The rows are grouped in 4 different ways at once. Each group adds its own fixed numbers to the row, and there is some noise. The rows also spread widely along 13 directions, which tell nothing about the answers.
Known rows, each followed by its group in each grouping:
[-0.38 -1.56  0.56  0.34 -0.43 -0.48  0.24 -3.03  0.97  0.22  2.37 -2.13
  0.06 -1.04 -0.77  0.06  1.71  1.87 -2.91 -0.18  1.33  1.85  1.91 -1.38
 -1.24 -2.61] => K572 K602 K12 Q
[ 3.37  1.50  0.33  1.23 -0.62  1.53 -1.70 -0.17 -2.65 -0.75 -1.44 -0.62
 -1.08 -0.30 -1.46 -1.75  0.76  2.15 -0.24 -1.42  1.33  2.45 -2.36 -0.97
  2.39  0.01] => K218 K927 K621 S
[ 1.55  1.58  1.68  0.39 -1.27  3.03  1.44 -0.09 -2.05 -0.99  1.47  0.18
 -0.20 -1.48 -0.38 -1.35  0.56 -0.05 -0.10  0.48  0.88 -0.64  0.83 -0.25
  1.78 -0.39] => K218 K699 K12 G
[ 2.63 -1.69  0.77 -2.05  0.11  1.00  2.88 -2.54  0.57 -2.21  1.86 -3.32
  0.24 -0.62 -0.87 -0.02  0.77 -0.31 -1.57  0.84  1.70 -0.25 -0.62 -2.24
 -0.79 -2.25] => K814 K699 K621 G
[-2.06  0.08  0.20 -0.50 -0.96 -2.45 -1.31  1.36  3.40  1.83 -0.21  0.81
  0.01  0.92  1.18  2.24  0.27  0.31  1.07 -1.15 -0.42 -0.33  0.42  1.64
  0.17 -0.03] => K538 K927 K977 S
[ 0.01  3.71 -2.99  0.26  2.64 -1.61 -0.22 -0.10  0.38  1.20 -1.82  1.38
  0.56  2.11  0.83  0.20 -1.70  0.83 -0.92  0.82 -1.36  2.12 -0.94 -0.54
  1.15 -1.03] => K538 K602 K977 H
[ 2.23  0.01 -1.58 -2.52  1.66 -0.32  2.79 -0.76  1.41  1.12  1.11  0.39
  1.89  1.77  0.71 -0.43 -1.70 -1.31 -0.47  1.28  0.65 -0.19  0.55  0.13
  1.03 -3.19] => K814 K927 K977 Q
[-0.63 -0.18  1.12  0.67  1.07  0.36  1.13  1.19 -1.39 -0.62  0.49  1.59
 -0.33  2.03  0.78 -0.51  2.35  1.93  1.40 -1.43  2.19  0.46  3.10 -1.20
  0.12 -2.82] => K572 K927 K12 H
[ 3.51  2.05  0.34  2.28 -0.90  2.68  0.52 -0.13 -3.23 -1.32  0.61 -0.32
 -1.07  0.59  1.17 -0.45  1.33  0.64  0.05  0.54  1.88 -1.50 -0.05 -3.14
 -1.01 -0.02] => K116 K602 K977 S
[ 2.75  2.24  0.08  0.45  4.12  3.29  3.98 -0.19  0.08 -1.00  0.51 -1.77
  0.75  0.56  1.04  0.52 -0.53  0.13 -2.04 -0.55  1.48  1.45 -0.24 -3.09
 -0.58 -1.94] => K116 K927 K12 H
[ 4.39 -0.59 -1.40 -0.92 -1.71 -1.09 -2.16 -3.93 -0.01 -0.44 -0.59 -2.42
  0.04 -1.71 -1.18  0.75 -0.94  1.02 -1.78  2.72  1.20  1.30 -3.42 -1.40
 -0.50 -0.29] => K538 K699 K977 Q
[-0.30 -0.09 -1.01 -0.92  1.96  0.40  0.09  1.58 -0.86 -0.93 -0.47 -0.28
  0.77  0.99  1.92 -1.47  0.55  2.42 -0.30  0.38  3.25  0.82  2.77 -3.63
 -1.44 -0.05] => K116 K602 K12 H
[-1.87  1.07 -1.65 -0.73  0.63 -2.01 -0.62  0.43  2.09  0.34 -1.10 -1.54
  0.49  0.46 -0.41  1.16 -1.93  0.36  0.17 -1.84 -1.31  1.67 -1.97  0.06
  1.23  0.67] => K538 K602 K977 Q
[-1.72 -3.46 -0.77  1.86 -0.93  0.97 -3.17 -0.65  0.41  2.11  0.29 -0.34
 -0.69 -0.39 -1.10  0.45  1.17  1.14  0.19 -2.52  2.09  1.35  1.20  0.70
  0.30 -1.66] => K572 K602 K621 H
[-0.85  1.48 -0.22  1.55  0.07  0.22 -3.31  2.79  2.81  2.01 -1.47  1.68
 -0.52 -2.71  2.54  1.04  0.41  2.43  0.95 -0.87  2.46  0.88  0.88  0.12
 -0.66  2.16] => K538 K699 K977 S
[ 1.84 -1.50  0.15 -2.46 -1.11 -0.57  1.23  0.05  3.18  1.14  1.66 -0.09
  1.04  0.60  2.20  1.34 -0.42 -1.16  0.44  1.80  1.99 -1.84  0.82  0.03
 -1.31 -0.98] => K814 K927 K977 S
[-2.57  0.95  0.99  2.88 -1.16 -0.04 -1.30  0.97 -2.23  0.48 -0.87  2.40
 -2.42  0.69 -0.70 -0.33  2.89  1.24  1.37 -2.23 -0.27  0.86  1.97  2.00
  1.62 -0.01] => K538 K699 K621 S
[-0.92 -2.62 -1.76  0.52 -2.74  0.00 -2.37  0.56 -3.49 -1.25 -1.32 -0.60
 -0.48  0.30 -1.68 -0.83 -1.48 -0.70  3.29 -0.85  2.16  0.37 -1.31  1.39
  1.91  1.79] => K814 K927 K12 Q
[-0.66  2.33  0.07 -0.35  0.45  1.17 -1.30  2.76 -1.08  0.01 -0.95  0.39
 -0.33 -0.06  0.66 -2.66  0.32  1.30 -0.32 -1.93  0.52  2.60  0.46 -0.04
  3.38  2.60] => K572 K699 K621 G
[-2.38 -0.24  0.07  1.66  3.36  2.26  1.74 -0.41  0.44 -0.88  1.52 -0.83
  0.37 -2.52 -0.63  0.78  0.94  1.48 -0.92 -0.95  3.09  1.41  3.27 -0.87
 -2.75 -3.59] => K538 K927 K621 H
[ 1.76  4.54 -0.91  4.39 -1.22  1.04 -3.04 -1.15 -1.47 -0.04  0.09 -0.87
 -0.04  0.31  1.78  0.68 -0.26  2.96 -2.43  0.65 -0.61  1.22 -1.34 -2.60
  0.01  0.84] => K572 K602 K12 Q
[ 1.25 -1.62 -2.73  0.04 -1.60  2.33 -2.77 -0.19  0.53  2.11  0.48 -1.50
  1.87  0.57  2.18  1.15 -2.40 -0.90 -0.58  2.17  1.53 -2.40 -0.26 -0.43
 -0.18  0.67] => K116 K927 K12 S
[ 0.87  0.76  0.89  1.67  1.03  3.82  3.28 -1.08 -2.79 -0.64  2.66  0.66
 -0.30  0.11  0.46 -0.75  0.56 -0.99 -0.80  1.80  2.35  0.51  3.26 -0.48
 -1.20 -1.40] => K218 K927 K12 H
[ 3.20  3.55  1.59  0.21 -0.86  2.13  1.52 -1.35 -1.29 -0.15  1.96  0.93
 -0.95 -0.12  1.94 -0.95  1.45 -0.30 -2.62  3.18  0.70  0.20  1.73 -1.09
 -0.64  1.00] => K538 K699 K977 G
[ 0.18  2.38  0.13 -1.51 -1.81 -2.46 -3.65  0.81  1.75  1.64  0.06  1.40
  1.69 -0.42  0.90 -1.49  1.31  3.78 -1.48  0.04 -1.06  0.61  0.99  0.02
  2.65 -1.53] => K572 K602 K621 G
[-0.40  0.42 -1.87 -2.04  0.84 -1.67 -1.33  1.81  1.60  1.20 -2.56  0.27
 -0.33 -1.16  0.49  0.88 -2.36 -1.06  1.30  0.34  0.88  3.30 -2.88  0.97
  0.19  4.16] => K116 K699 K621 H
[-0.71  2.39  2.58  2.09 -0.89  2.88  1.81  1.31 -2.24  0.78  2.17  1.77
 -1.75  1.29  0.75 -1.60  2.14 -0.68 -0.88 -1.26  0.09  0.95  3.58  1.60
  1.81  1.12] => K218 K927 K977 S
[ 0.70  1.37  3.53 -2.24 -1.63  0.11  1.56  0.57  1.72 -0.32  1.08 -1.15
 -0.51  0.63 -0.29  0.28  1.74  0.13 -1.07 -1.82 -1.27  0.37 -0.19  0.55
  2.51  0.75] => K538 K927 K621 S
[-2.05 -0.13 -0.66 -0.29  0.38 -1.75  0.00 -0.39 -1.03 -0.74 -0.95 -0.93
 -1.87 -0.90 -2.17 -0.94 -0.05  0.14 -0.10 -1.52  0.96  4.40 -0.63  0.08
  0.06  1.68] => K538 K602 K977 Q
[ 3.71  3.25  0.57 -0.76 -1.82  1.19  1.85 -0.20  0.20 -0.31  1.73  1.25
  1.17 -0.81  1.89  1.24 -0.92 -1.54  0.95  3.49 -0.27 -3.60 -1.15  0.46
  0.26 -0.46] => K814 K699 K621 G
[ 0.67 -0.79  0.24 -5.23  1.89 -1.06  2.14  2.17  1.70  0.48 -1.30  0.53
  0.74  0.43 -0.96 -1.71 -0.21 -0.23  1.55 -1.62  1.30  1.42 -0.42  0.48
  3.06 -1.04] => K538 K927 K621 S
[ 0.97  0.87  1.67 -0.56 -0.68 -0.50 -1.28  2.49 -0.72 -1.43 -1.63  0.17
 -0.99 -0.26 -0.90 -0.76  2.12  2.59  1.71 -3.94  1.48  1.59 -1.44 -0.75
  1.98  0.10] => K116 K927 K621 G

New rows. What belongs after each?
[-2.24  0.29  0.87  1.36  0.95 -0.39 -0.81  3.22 -0.74 -1.98 -1.38  1.08
 -1.13  0.86  1.34  0.87  1.71  3.01  3.13 -2.16  3.33  1.25  1.74 -1.84
 -1.57  0.56] => K538 K927 K12 H
[-2.09 -1.02 -0.77 -0.76  0.52 -1.64  0.04 -1.09  2.29  2.40 -0.40  0.70
 -0.51  0.05 -1.19  1.35  0.43 -0.65 -0.25 -0.76 -1.15  1.17  0.09  2.59
  1.19 -1.74] => K538 K699 K621 S
[ 0.02 -2.38 -1.12  1.35  0.64  2.63 -0.47 -0.21  1.33  0.23  0.81 -2.97
  0.92 -0.64  0.15  2.13 -0.50  0.19 -0.16 -1.79  2.04 -1.34 -0.53 -1.32
 -1.25 -2.07] => K116 K927 K621 S
[-0.51  2.47 -1.20  1.46  0.53 -0.69 -2.53  0.64  0.09  1.48 -1.58  1.65
  0.41  0.34 -0.23  0.24  0.03  2.62 -0.02 -1.94 -0.73  2.13 -0.27  1.42
  2.53 -1.31] => K538 K927 K621 Q
[-3.49 -2.39  1.70 -1.83 -2.02 -1.42  2.53 -0.02 -1.50 -1.74  1.96 -0.63
 -1.03 -0.68 -2.95 -1.20  0.78 -1.43  1.91 -1.12  0.31  0.10  2.54  2.33
  1.27  0.52] => K218 K699 K977 Q
[ 1.29  0.90 -0.53 -0.48 -2.05  0.14 -1.65 -0.82 -0.64  1.79  0.15  1.19
  0.20 -0.70 -0.86 -0.70 -0.90 -0.46 -0.42  0.72 -0.27  0.73  0.04  2.59
  2.59  0.01] => K538 K927 K977 Q
[ 0.86 -1.08  0.72  3.07  0.27  1.62  1.82 -2.20 -2.96 -2.32  1.02 -1.57
 -1.04  1.27 -1.71  0.50  2.03  1.36  0.27 -1.04  1.55 -0.47  0.36 -2.02
 -0.77 -4.24] => K218 K927 K12 S
[ 1.66  3.70  0.56 -0.96 -0.09  0.77  0.54  1.92  0.92 -1.22  0.00  0.66
  1.46 -1.55  0.89  0.49  0.05  1.62  1.70 -0.39  0.39 -2.50 -0.91 -1.62
  0.99 -1.45] => K538 K602 K621 G
[ 0.26 -0.61 -1.62  0.39 -0.64 -1.05 -2.32 -3.30  2.28  1.89  0.83 -1.87
  1.16 -1.46  0.50  0.73 -0.90  1.02 -4.11  2.76  0.83  2.20 -0.04  0.11
 -1.32 -0.82] => K814 K927 K12 S
[ 0.86  1.14 -1.90  2.34  2.06 -0.85 -0.98 -0.35 -2.92 -0.65 -1.26  1.92
 -0.52 -1.01 -0.52 -1.19  1.49  2.94  0.72  0.82  3.34  2.55  0.46 -1.48
 -2.12 -3.42] => K572 K927 K621 S
[-1.12 -0.92  0.05 -2.77  0.77 -2.33  0.28 -0.07  3.98 -0.05  1.26 -0.51
  1.68 -1.64  1.49  2.02  0.17  1.63 -0.37  2.13  2.29  0.37  1.79 -0.82
 -3.68 -1.45] => K538 K927 K621 H
[-1.30  0.57 -0.92  3.01  0.78  2.91  2.78 -1.01 -2.89 -1.57  2.31 -1.63
  0.35  2.30  0.89  0.76 -0.68 -1.24 -0.35  1.26  0.34 -1.67  1.66 -1.54
 -1.40 -1.40] => K218 K927 K12 S
[-0.85 -3.67 -0.09 -0.20 -1.36  2.76  0.78 -1.08 -0.75 -1.20  2.21 -3.22
  0.28  2.04  0.70  0.83  0.27 -1.14 -0.15  0.13  2.22 -2.05  1.77 -1.53
 -1.27 -0.83] => K538 K927 K12 G
[ 0.50 -1.27 -1.69  0.86 -0.57 -0.45 -3.80  0.25  1.69  1.96 -1.47  1.14
  0.08 -1.42  0.21  1.27  0.75  2.43  1.47 -0.90  2.14 -0.19 -0.56 -0.34
 -0.43 -2.07] => K538 K602 K621 S
[ 2.28  1.01  2.08 -0.04 -0.79 -0.72  0.73  0.77  0.10  0.30  0.17  1.26
 -1.32  2.86  1.41  0.48  2.42  1.99  0.60 -2.12  0.40  1.86  0.11 -0.51
  0.62 -0.40] => K218 K927 K621 Q
[ 0.67 -2.98 -0.36 -2.57 -1.99  2.06  0.14 -0.40  1.27  1.34  2.42 -0.71
  1.00 -1.97 -0.31 -0.21 -1.03 -2.02  0.74  1.03  1.93 -1.79  0.63  1.20
  0.23 -0.70] => K218 K602 K621 G
[-1.99  3.39  2.68 -1.25  2.34 -0.04  3.92  2.06  0.74 -2.24  0.09 -0.53
 -0.08 -3.68 -1.31 -1.30  0.18  0.58  0.11 -1.43  0.11  2.45  0.47 -0.05
  1.81  1.43] => K218 K699 K12 S
[ 0.16  2.01  1.47  0.88 -1.92 -0.62  0.13 -1.23  3.11  1.28  0.87  0.25
 -0.54 -0.35 -0.32  3.77  0.20 -0.67  0.17 -1.32 -2.60 -0.91 -2.40  1.36
  1.10 -1.41] => K538 K602 K12 G
[ 1.51 -1.45  1.86 -1.04 -2.84 -0.34  1.71 -0.51 -2.38 -2.15  0.71  0.06
 -1.72  1.35 -0.54  0.13  2.25 -0.48  2.76  0.84  1.86 -2.14  0.25 -1.51
 -1.06 -0.41] => K538 K602 K12 S
[ 2.75  1.00 -2.24 -2.20  3.14 -0.62  2.12 -1.90  1.78  2.46 -0.04  1.44
  0.24  0.48  1.51 -0.24 -0.27 -0.57 -2.24  3.53  1.30  2.34  0.12 -1.12
 -1.97 -2.32] => K538 K602 K621 S
[-2.53 -4.49 -1.31  1.49 -0.58 -0.42  0.43 -1.39 -1.71 -0.80  1.30 -0.56
 -0.79  1.60 -0.50  1.32  1.56  0.09  2.32  0.60  2.26 -1.94  2.50 -0.43
 -3.24 -2.93] => K218 K699 K621 S
[ 1.39  0.14 -0.37 -1.30 -1.68 -1.94  0.15 -3.27  2.06 -1.00  1.80 -2.74
  1.41 -0.88  0.58  2.13 -1.03  0.17 -2.01  3.78  0.12 -0.49 -1.23 -1.64
 -2.37 -0.50] => K814 K602 K12 H
[-0.11  0.49 -3.38 -1.55  3.21  0.52  0.59  0.13  0.57  0.91 -1.16 -0.20
  1.84 -0.34  0.48 -1.38 -1.76  0.50 -0.68  1.44  1.50  0.61  0.47 -1.71
  0.64 -2.11] => K538 K602 K12 S
[ 1.12 -0.62 -1.49 -1.57 -0.26 -0.81 -1.34  0.10  1.63  1.94  0.61  0.51
  2.11  1.79  2.61 -0.30  1.23  2.47 -1.06  1.57  1.01 -2.23  2.63 -1.79
 -0.59 -3.12] => K116 K602 K621 S
[ 1.32 -0.90 -1.54 -0.67  1.57  0.09  1.03  0.63  2.48  0.31 -0.94 -1.29
  1.13  3.16  2.06  2.95 -0.89  0.39  1.66 -1.02  1.01 -1.99 -1.74 -2.43
 -0.15 -2.69] => K538 K927 K12 S
[-1.34  0.99 -0.23  0.25  0.37 -0.59 -0.15  0.54  0.46  0.42 -0.21  0.59
  1.30  2.18 -0.23  0.10  0.33  2.18  0.36 -2.01 -1.36 -0.34  1.19 -0.38
  2.92 -3.02] => K218 K602 K12 H
[-0.01 -1.40 -0.67 -1.23 -1.03 -2.86 -2.45 -1.07 -0.06  0.81 -1.08 -0.01
  0.47 -0.04 -1.93 -1.41  0.40  2.86 -0.63 -0.93  0.56  3.30  0.02  0.84
  2.18 -1.65] => K218 K927 K12 Q
[-1.67 -1.20  1.11  1.63 -1.63  2.13  0.36  1.68  0.44  0.99  1.37 -0.29
 -1.35  0.25 -0.16  0.91  0.76 -1.57  2.05 -3.64  0.88 -1.60  0.70  0.91
  1.30  0.19] => K572 K602 K977 S
[-0.20  2.10  1.21 -0.75  0.65 -0.76  1.62  0.06  2.98  0.19  1.19  0.01
  1.78 -0.34 -1.10  1.78  0.13  1.11  0.28 -2.20 -2.11 -1.15 -0.78  0.96
  2.25 -4.72] => K218 K927 K621 G
[ 1.18 -1.25 -1.70 -2.53  1.53  0.26  2.21 -1.66  3.35  0.63  1.58 -1.89
  2.12 -1.49  1.32  2.48 -2.75 -1.50 -0.53  2.76  2.18 -0.54 -0.59 -0.93
 -2.85 -1.79] => K538 K927 K12 Q
[ 0.03 -1.66  0.85 -0.74 -0.74  0.73 -0.14  0.12  3.33  0.91  1.61 -0.75
  1.16 -1.61  0.14  1.96 -0.31  0.38  0.78 -1.30  1.54 -1.01  0.05  0.41
 -0.02 -2.49] => K218 K927 K12 G
[ 1.31 -2.50 -1.93  0.25 -0.28 -0.36 -1.43 -3.99 -0.32  0.14 -0.48 -2.67
 -1.25  1.30 -0.77  0.74  0.61  0.67 -2.51  1.05  1.18  2.38 -1.56 -1.63
 -1.56 -1.48] => K538 K699 K621 G
[-0.61 -0.08 -1.03  0.94 -0.48 -0.40 -1.78 -0.38 -1.16 -1.70 -0.48 -0.88
 -0.05 -2.94 -1.49  0.00 -0.26  1.33  0.93  0.94  2.73  0.40 -0.32 -0.56
 -1.43 -0.51] => K538 K927 K977 S
[-0.97  0.84 -1.29 -1.08  0.97 -2.59 -0.36  0.97  0.15 -2.50 -0.71 -0.83
  0.58 -3.19 -0.22 -1.33 -0.62  1.90  0.61  1.73  3.15  1.73  0.08 -2.18
 -2.36  0.82] => K814 K602 K977 S
